The rows come from 4 hidden closed curves, with some noise, and rows from the same curve form a group. Each curve winds through 8 dimensions. The rows are also pushed far along 5 directions, which tell nothing about the answers.
Some rows, each with its group after it:
[-14   9  15 -10 -16  18  -4  -4  -7  -4 -17 -13   7  -1  23   1  30  11
   8  -2 -28   8  22] -> Nudig
[ 16 -29   6  13  -3   7  19  11  14 -19  -4 -20   5  12  23 -12 -12  19
   4   4  10 -31  23] -> Nit
[ 20 -11  -7   1  11   1 -17 -20  11 -10 -15  -5  -4   4  -6  13 -28  11
   2   2   3 -22  -6] -> Nudig
[ -2 -23  28  -6 -24  26  33  23 -18 -16  -6   0  15   0  18  -4  43  15
   7  46 -24  -1   0] -> mumat
[  2   3  13   2 -17   3  13  16 -11  -2 -14 -10   8   0   2   0 -11   7
  -3  14 -10   5  -2] -> kif
[  1  10 -18   1  25 -14 -15 -20  20  -3  -9   1 -14   1  -9  -8 -12  -5
  -2 -28   2  -1  15] -> Nit
[  3  -5  10  12   5  18  -6   7  -4   2 -10 -12   9  -9   2  22 -12  12
   4  26 -12 -19 -13] -> Nit
[-10   9  -7   5  -9  11  -1   9  33   7 -16 -21 -12  -5  16  -9  -1  13
   3 -37  -3  -2  29] -> kif
[ 32 -36  -6   1 -16   3  12  15 -52 -19  27  14  22  21   6   2  22   5
 -19  68  -8  -7 -17] -> Nit
[  5  10 -13   6 -17   7 -13  -6   2 -11   4   6  -4  -1 -30  20 -19   5
  19  10 -15   3 -43] -> mumat
[ -4   8  15  14  -2  13   4  -3   8  -6 -17  -1   3  -3   8  12   8   1
   2   9 -23  -6  -7] -> mumat
[ -7 -23  12 -15 -16   5  24  22  26 -15  10  -7  -9   2  21 -26  27  17
  -4 -13  19   5  39] -> kif
[-12 -11  28  -4  -5  -8  26 -17 -11  -7  26   9  25  -1   5  -9  34 -20
   5  10  23  22 -29] -> kif
[ 24 -15 -35  12  -5  -2  -6  14 -17 -17  10   3  -9  27  -3  -8 -16  13
  -2  20 -14 -21  14] -> mumat
[-10   6  17  -6  14   2   0  -9 -21  15  10   1  30 -21   9   2  44 -20
 -10  -4   1  22 -10] -> mumat
[-13  22 -14  -7  -1 -19  -3  -1  29  10   6  -4 -11  -2   6  -7  14 -11
 -18 -46   0  25  25] -> mumat
[ 20 -10 -25   6 -31   0  10  27 -21 -14  12   2  -4  24   5   5 -12  17
  -5  38 -18 -17   4] -> Nit
[  1  25   9   6   3  16 -21  -8   0   7 -48  -4  -8 -20 -12  24 -55  15
  29   4 -11 -32 -13] -> kif
[ 16 -21  -2  -8 -35   8   8  10   0 -16   8   7 -10  29   8  16  11  15
 -14  32 -20  -4  -1] -> Nudig
[  2  13 -10   1  12   1 -29 -25 -24  19   9  16  12  -9 -44  42 -17 -20
  20  18 -16   2 -70] -> mumat
[  9 -50  31  -1   6   3  35   7 -14  -8   0  -9  20  14  40 -30  17   6
  -2  21  28 -25  25] -> mumat
[-11  11   0 -13  -8   9 -12  10   5  -4   0   4 -12 -10  -9  14  15  11
  -4  11 -22  14   4] -> kif
[-11  22 -26 -15  -2 -30  11 -19  45   7  28  16 -36  26  10 -21  18 -18
 -15 -68  23  23  40] -> Nudig
[ 12  -7  -7  -3   2  -3 -16 -22   3  -7  11  -3   7   1  -9  23  -8   3
   3   7   3  -6 -25] -> Nit
[ 14  -2   0  -3 -33  11  20  29   7 -11  -7   0 -12  20   6  12  11  15
 -24  21 -37   7  15] -> kif
[ 11 -37  -2  11  30  -7   2   0   4  -5  35   3  -1  10  -1 -22 -10  -6
   0 -10  53 -19  10] -> Nudig
[ 41 -33 -31  22  -5 -10 -18  10 -11 -25  20   3 -13  35  -3 -14 -40  13
 -13   9  23 -28  11] -> Nudig
[-12   6   2  -4  14   2 -14 -14 -18  12   3  -7  21 -21 -14   3  -1  -9
  26  -7   6   4 -24] -> Nit
[  9  -1  -7   4  23  -3  -6 -15 -18   1   3   7   8   4 -12  -4  -5 -10
  11  -2   2  -9  -8] -> mumat
[ 11  -6 -11   6   5 -15  -2 -16   3   1   3  22 -18  25  -4   3 -18 -11
  -6   4   7 -14 -10] -> Nudig
[-17  17   6  -8 -14  13 -17 -10  -9   3  -7  -9  10 -12  -5  27   1   5
  29   8 -25   1 -23] -> Nit
[ 19  -8 -22  14 -12 -12 -24  -5 -14  -4  21  16 -14  26 -12   6 -32  -4
  -5   6  14  -8 -18] -> Nudig
[  1   7  -1   1 -10  -2 -11 -20  10  -6  -8  10 -13  20  -5  24  -4  -3
  -1  12 -27  -2 -16] -> Nudig
[ -8  27  -5   0 -17  18 -13  18  20  18 -48 -25 -16 -11  -2  29 -35  25
   2   0 -39  -9   8] -> kif
[-38  30   7 -15  26 -11 -11 -27   9  32 -18   1  -7 -14  -9   2  -3 -20
  23 -31   0  11   0] -> Nit
[ 16   0  -8 -14  -4 -17  -6 -17   9  -8  15  15 -14  12  -6  -1 -11  -4
  -8 -24  26   4   8] -> kif
[-23  53   1  -4  -8  28 -16 -12  -9  25 -28   0   4 -26   9  23  25   0
  17 -11 -38  10  -7] -> Nudig
[  6 -26  16  19  36   7 -17  -3   4   1 -20  -4  -2 -12 -13  -1 -49   4
  16   9  28 -39 -15] -> Nudig
[  7   6 -13  -6   9  -1  -4  -5  17 -12  -1   2 -12  -6 -11  -7  -5   9
   1 -16   8   1  11] -> kif
[-27  11  13   0  16 -12   8 -20  -2   9   3  -3  21 -23   6 -21  26 -23
   9 -19  20  22 -13] -> mumat
[ 22 -18 -19 -12 -26 -11  22   5  16 -18  20  -3 -14  37  23 -16  11  14
 -17 -17  11  -3  41] -> mumat
[ -3   2  16 -12  18   1 -27 -21 -31  23   4   6  21 -23 -10  17  -5 -14
  11   1  22   1 -29] -> kif
[ -3 -16  17  11  30   3  27   2  19  -8   1  -6  12 -16   9 -36  19  -7
   4 -25  29  -2  16] -> kif
[ -8   1  13 -12 -13 -15  16   5  -6   6  19  -1  14   2  -5   3  23 -15
 -22   5   0  41 -12] -> kif
[ -9  10 -13 -21 -18 -11  -2   8  28  -4 -12  -5 -35  22  19 -15   5  14
 -17 -30 -12  12  61] -> Nit
[-12   7   2 -20 -21  -4   5   4   0  12   4   8  -6  11   1  15  23  -7
  -7   5 -24  20  -2] -> mumat
[ 20 -31 -12  10  31 -24  -2 -13  -7   3  31  12   6  18 -15   1 -15 -22
 -12   8  25 -12 -21] -> mumat
[-20  23  23  16  29  10  -5 -26  11  16 -30  -6  15 -30  -2  15  -4 -16
  21 -12  -7  -8 -28] -> mumat
[ -1  -5  -8   4  19 -11  -7 -12 -20   4   7  11   1  12 -11   1 -11 -12
  10  16  -2 -11 -10] -> Nit
[  7  22 -12 -10 -44 -11  -7   3 -18 -13  15  16  -7  17 -16  14   0  -1
  -8  11 -21  30 -15] -> kif
[ -2  -1   1   5  11   8   1  -2 -11   6 -20  -1   7  -5  -1  -4   7  -2
   8  11 -18  -6  -7] -> Nit
[  8  -3  -4  19  26  -3 -13 -16 -13   6  -5  -6  16  -8 -12  -6 -29 -12
  20 -15  18 -17 -19] -> mumat
[  3 -24  15  13  42 -15   6 -38   1  20   7   1  17   0   4 -14 -22 -26
  15 -24  62 -23 -24] -> Nudig
[ 18 -23  -4  19  39  -7 -19 -21   9  -3   8   8  -6   3 -26  12 -46  -6
   6   9  32 -32 -33] -> Nudig
[ -5 -39  30  11  68  -9  24 -15  -3   8   8 -14  35 -19   9 -54  20 -28
   4 -32  61  -2  15] -> Nit
[-17 -20  10 -24 -27  -3  -2   3 -24   2  36   3   9  24  -4   3  41  -9
   2  15 -13  35  -9] -> Nit
[ -7   4   2  -6 -31   8   2  -1   3  -5  -3  -5  -4   9   7  16   4  13
   6  19 -16   3  -9] -> kif
[ -9  -3  25 -19 -14  -1   2 -19 -13 -11   0   5  19   3   5   5  45 -10
  -7  12 -21  34 -12] -> Nudig
[ -8  34  -9   8   4  11 -11 -16   6  16 -11  10  -1 -16 -19  24   0 -12
  12  -8 -22   6 -39] -> Nudig
[-12  16 -17  -4 -16  -3  -7   9   4   2 -11   5 -28  23  -2   6  -9   7
   6   6 -37  -3  20] -> Nit

New rows, each followed by its group:
[-16  -6  10   9  -9  17  10  23  24  -5 -19 -22  -5 -10  21 -20   0  19
  13 -15   1 -12  30] -> kif
[ -1 -15   7 -15 -23   7  17   2 -15  -7   7   7   4  14  11   5  26   8
   4  37 -13   0  -8] -> mumat
[  1  15  11   9  -4  16  -1   0  -6   0 -22   0   4  -8  21  -5  13   4
  -6  -6  -9  -2  13] -> Nudig
[ -8  34  -4  -3   8   9 -13  -5  10   7 -46 -15  -7 -28  14   3 -21  18
  14 -17 -13 -20  27] -> Nit
[  3  21  10  26  36  23 -13 -17 -10  15 -42   9   6 -27  -3  16 -19  -5
  16  13 -12 -33 -26] -> Nudig
[  2   0   3 -17 -26  -2  14   3 -18   0  18   9  12   6  12   9  41  -2
 -23  24 -13  27  -8] -> Nit
[  5  -6   5   0  -1   0   3  17  12 -17   5  11 -14   4  -9   2   1   7
 -12  13 -10   1  12] -> kif
[ 14  -9 -12   2  -2   8 -18  23   9   0 -10  -7 -19   6  -7  19 -30  21
 -11  14 -15 -20  14] -> kif
[ -1  -1   1 -20 -39  12  17   2 -22 -11  13  11   5  16  13   9  46   9
   1  38 -31  15  -8] -> mumat
[  2  -8  -8   5   1  -3 -13  -1  -9  -6  18  -3   6   4  -6 -14   1  -5
   5 -14  14   8   0] -> Nudig
[ 12  26 -22   7  -8   7 -13  -9  19   1 -17   6 -18   0  -9  22 -17   7
  -4  -8 -22  -6 -13] -> Nudig
[ 14   3 -22  15  23   1 -11  -4  10  -4 -20  -5 -15   6 -10  -7 -42   8
  16 -18  -3 -32  17] -> mumat
[-22   4  26 -18   2  -1  16 -14  11   8  -8 -12  12 -17  13  -6  22  -3
   5 -11  16  17   4] -> kif
[-14  14   5  -1  -7  21   4  -7 -11  21  -4  -3   9  -5  15  12  22  -1
  19   0 -13  -5 -10] -> Nudig
[  0  -1  -2   4  20 -10  -6 -28 -27   6  -2   7  15   3  -1   0 -11 -15
  20  11   7 -18 -20] -> Nit
[ -2  24  -9 -10  25 -11  -5 -30  25  16   2   1   2 -24 -25   3  -7 -16
   4 -44  24  18 -20] -> kif
[ 29 -46  -7  27  10   5 -10  24 -15 -21   7  -5  -1  10  -8  -6 -53  19
  10  36  22 -50  -4] -> kif
[-12  10   3 -20 -21 -19   7 -22  -8   8  24  35  -8  25  -3  10  39 -28
 -13   5 -11  35 -23] -> Nudig
[ 25  14 -36  -6 -36  -6 -13   7  27 -25  -6   5 -44  31  -5   7 -39  28
  -8 -15 -14 -11  32] -> kif
[  9   0  -3  18  40 -14  -3 -30  22   4   2  13  -7   0  -9  -4 -24 -19
  -4 -24  35 -16 -14] -> Nudig
[-17  -8  14  -1   5  -3  18   7  19  -1 -15  -2  -9   0  11 -14   3   1
   4   5  -2  -6  13] -> mumat
[-23   5  25  -8  43   2  -8 -45  -7  22   0  -3  23 -20   7   3  20 -23
  25 -18  22  -1 -14] -> Nudig
[-18  15  23  -3 -44  32  19  23  17   2 -36 -16 -10   4  42   3  29  24
   1  -2 -39   0  37] -> Nudig
[ -6   0  -6  11  27  15 -41  -7  11  13 -31 -27  -6 -12 -16   6 -40  10
  21 -22  -5 -19   2] -> Nit
[-31   3  38 -14  10  16  21  14   8   3 -27 -12   9 -19  27 -37  67  -4
 -13 -25 -19  35  50] -> Nit
[  7 -19 -11  15  -7   0  -8   2  -6  -7  18  -7   5   7  -8   4 -24   6
  14  17  15 -16 -26] -> kif
[ 23  -2 -26   9   6  11 -28  -1  -4   2  -6   1  -9   1 -32  33 -48  13
  17  17 -14 -31 -32] -> mumat
[ 10  17 -29   0 -44  -3  -9   8 -27 -11   8  10  -7  24   1  24 -11  13
   5  36 -39  -8 -11] -> Nit
[  3  15  -2  -1 -22  19 -14  18  -8  -5 -36 -14 -10  -4   9   4 -21  29
   9   7 -25 -14  25] -> kif
[ -6 -12   4 -16  -5 -21  26   6  32 -23  42  16 -10   3  -3 -31  36 -11
 -17 -31  32  34  21] -> kif
[ -5  19  -6   5  -1   9  -8   9   0  15 -19 -11  -7  -9   3  15 -25  11
   3   8 -12 -15   4] -> Nit
[ 10  -3  -9  -9  27  -1 -16 -32 -31  22  15   8  23  -9 -18  23  -4 -15
  16  13  13 -11 -43] -> mumat
[ -1  15  11  -3  -3   3  14   6  21   5 -30 -11  -7  -8  -2   7 -18   9
  -2  -9 -10  -1   8] -> kif
[  7  -3  10   8  15  23  -5  -5 -33   4 -28  -2  13  -1  10   9  -3   6
  19  26 -26 -32   2] -> mumat
[-21  27  15 -13  -9   3   4 -25 -35  15  11  10  32 -11   4   6  57 -28
   9  -3 -18  40 -29] -> mumat
[ 10 -36  15   2   5   0  24   8  16  -4 -11  -2 -10  20  23 -22  -9   7
  -2   0  23 -29  27] -> Nudig
[  9  -8  -2   6  -1  21  11   7   1 -11 -13 -10   6  -8  11  -3   2  20
  12  15  -4 -24   5] -> mumat
[ -7 -31  36 -12  30   7  16   3  13  -6  -6 -16  13 -16  19 -20  19   8
   0  -7  27 -10  35] -> Nit
[ -4  17   4  -1   8  19  -7 -15  -5  22 -23 -13  15 -22   5  18  -4   2
  21  -9  -8 -15 -14] -> mumat
[-31  22  19 -17 -21   7   5  -2  32  19 -17 -11 -15  -5  23   2  16   4
   7 -37   0  14  23] -> Nudig
[-16 -34  42 -31  -3  11  25  23  -7 -18  10 -11  18  -6  33 -39  74   8
 -14  -1   6  29  59] -> Nit
[  2 -23  25  -2  -6  10  21  16  -4 -10  10 -10  15   1  20  -4  32   6
 -15  19  -1   6  15] -> Nit
[-29  15  36  -8  10   8  10  -3  28   7 -19   3  -5 -22   8  -6  28  -7
  -1 -22   0  20  14] -> Nudig
[-11   7  12   3  40   5  -8 -35   4  16 -30   1   3  -9  -1   9 -11 -11
  27  -4  -3 -27 -12] -> Nudig
[  1   2 -16  -4   8 -15 -23 -23  17   3  -5   2 -19   6 -19  15 -48   4
  15  -6  17 -18 -18] -> mumat
[  4 -19  -1   6  12  -8  -8   2   3  10 -15  -9  -9  12  10  -2 -36   4
   2   0  10 -30  15] -> mumat
[ 38 -48  -6  -3  36 -20   6 -22  -9  -5  55   5  29   2 -15 -16  -2 -19
 -12 -17  73  -3 -23] -> mumat
[  1 -13 -19   7  -3  -7  -3   5  22  -8  23  -7  -8   3  -7 -12 -11   4
   4 -19  24  -2  -1] -> kif
[ -7   5  -7  11  32 -17 -16 -17   4  21  -2  -4   5 -11  -5   0 -20 -19
   1 -22  17  -7  -8] -> mumat
[ 10 -11  -6  13  -4   4   0  12 -18 -18   3   3   0  17   3   0  -1   7
   0  31 -23 -14   6] -> Nit
[-13   0  16  -4  -2  -8  20 -10   7   5  12   6  12   1   5  -4  32 -21
  -5  -8   3  23 -15] -> mumat
[ -6  25 -11   4 -24  20 -22   5   0  -7 -28 -14  -6  -6  -1  30 -27  24
  31  12 -45 -22  -4] -> Nit
[ -4  31 -19 -13 -17  -2 -15 -20  30  -4 -14   3 -29   8 -11  22 -20  12
  12 -18 -19   0   0] -> mumat
[-20  -9  30  11  37  -8  10 -27 -16  15   5   2  36 -24   6  -9  22 -31
   9   6  27   6 -36] -> mumat
[  2 -10   6 -18 -15  -1  16  -1  17 -17  -3   1 -15  16  17 -11  11  15
  -3  -2   2  -3  33] -> mumat
[-12   0  13 -13  19  -4  -3 -18 -24   4   2  16  11   0  -1  -4  36 -19
  -4  14 -11  18  -6] -> Nit
[-12  15  20  -8 -14  12   0   1  39 -10 -30 -15 -13 -16  13  -3  -2  18
   6 -33   0   5  26] -> mumat
[  3  16  -3   3  35   7 -23 -34 -14  20 -22  -1  10 -13 -10  20 -26  -7
  27  -8  -1 -26 -18] -> mumat
[ 20 -13  -6  12  10  20  -1   1 -10   5 -15 -14  12  -2  12   8 -20  15
  14  11   0 -40  -2] -> mumat
[ 10  17 -17  -5 -29   8 -29 -10 -41   7  33  18  19   4 -21  52  26 -11
  -9  35 -39  26 -60] -> mumat
[ 17 -28  15  30  20  13  20  14   8 -15 -12  -6   7  -1  12 -25  -7   5
  -4   2  18 -27  12] -> Nudig
[  7 -12 -10 -12  10 -26   0 -38   5  11  31   5   9  10  -6   3  -8 -18
   3 -20  44   4 -28] -> mumat
[  4   6   2   3 -13  12  -3   2   5   1 -16 -12   1  -1  12  18  -2  13
  -7  12 -18  -5  -2] -> Nit
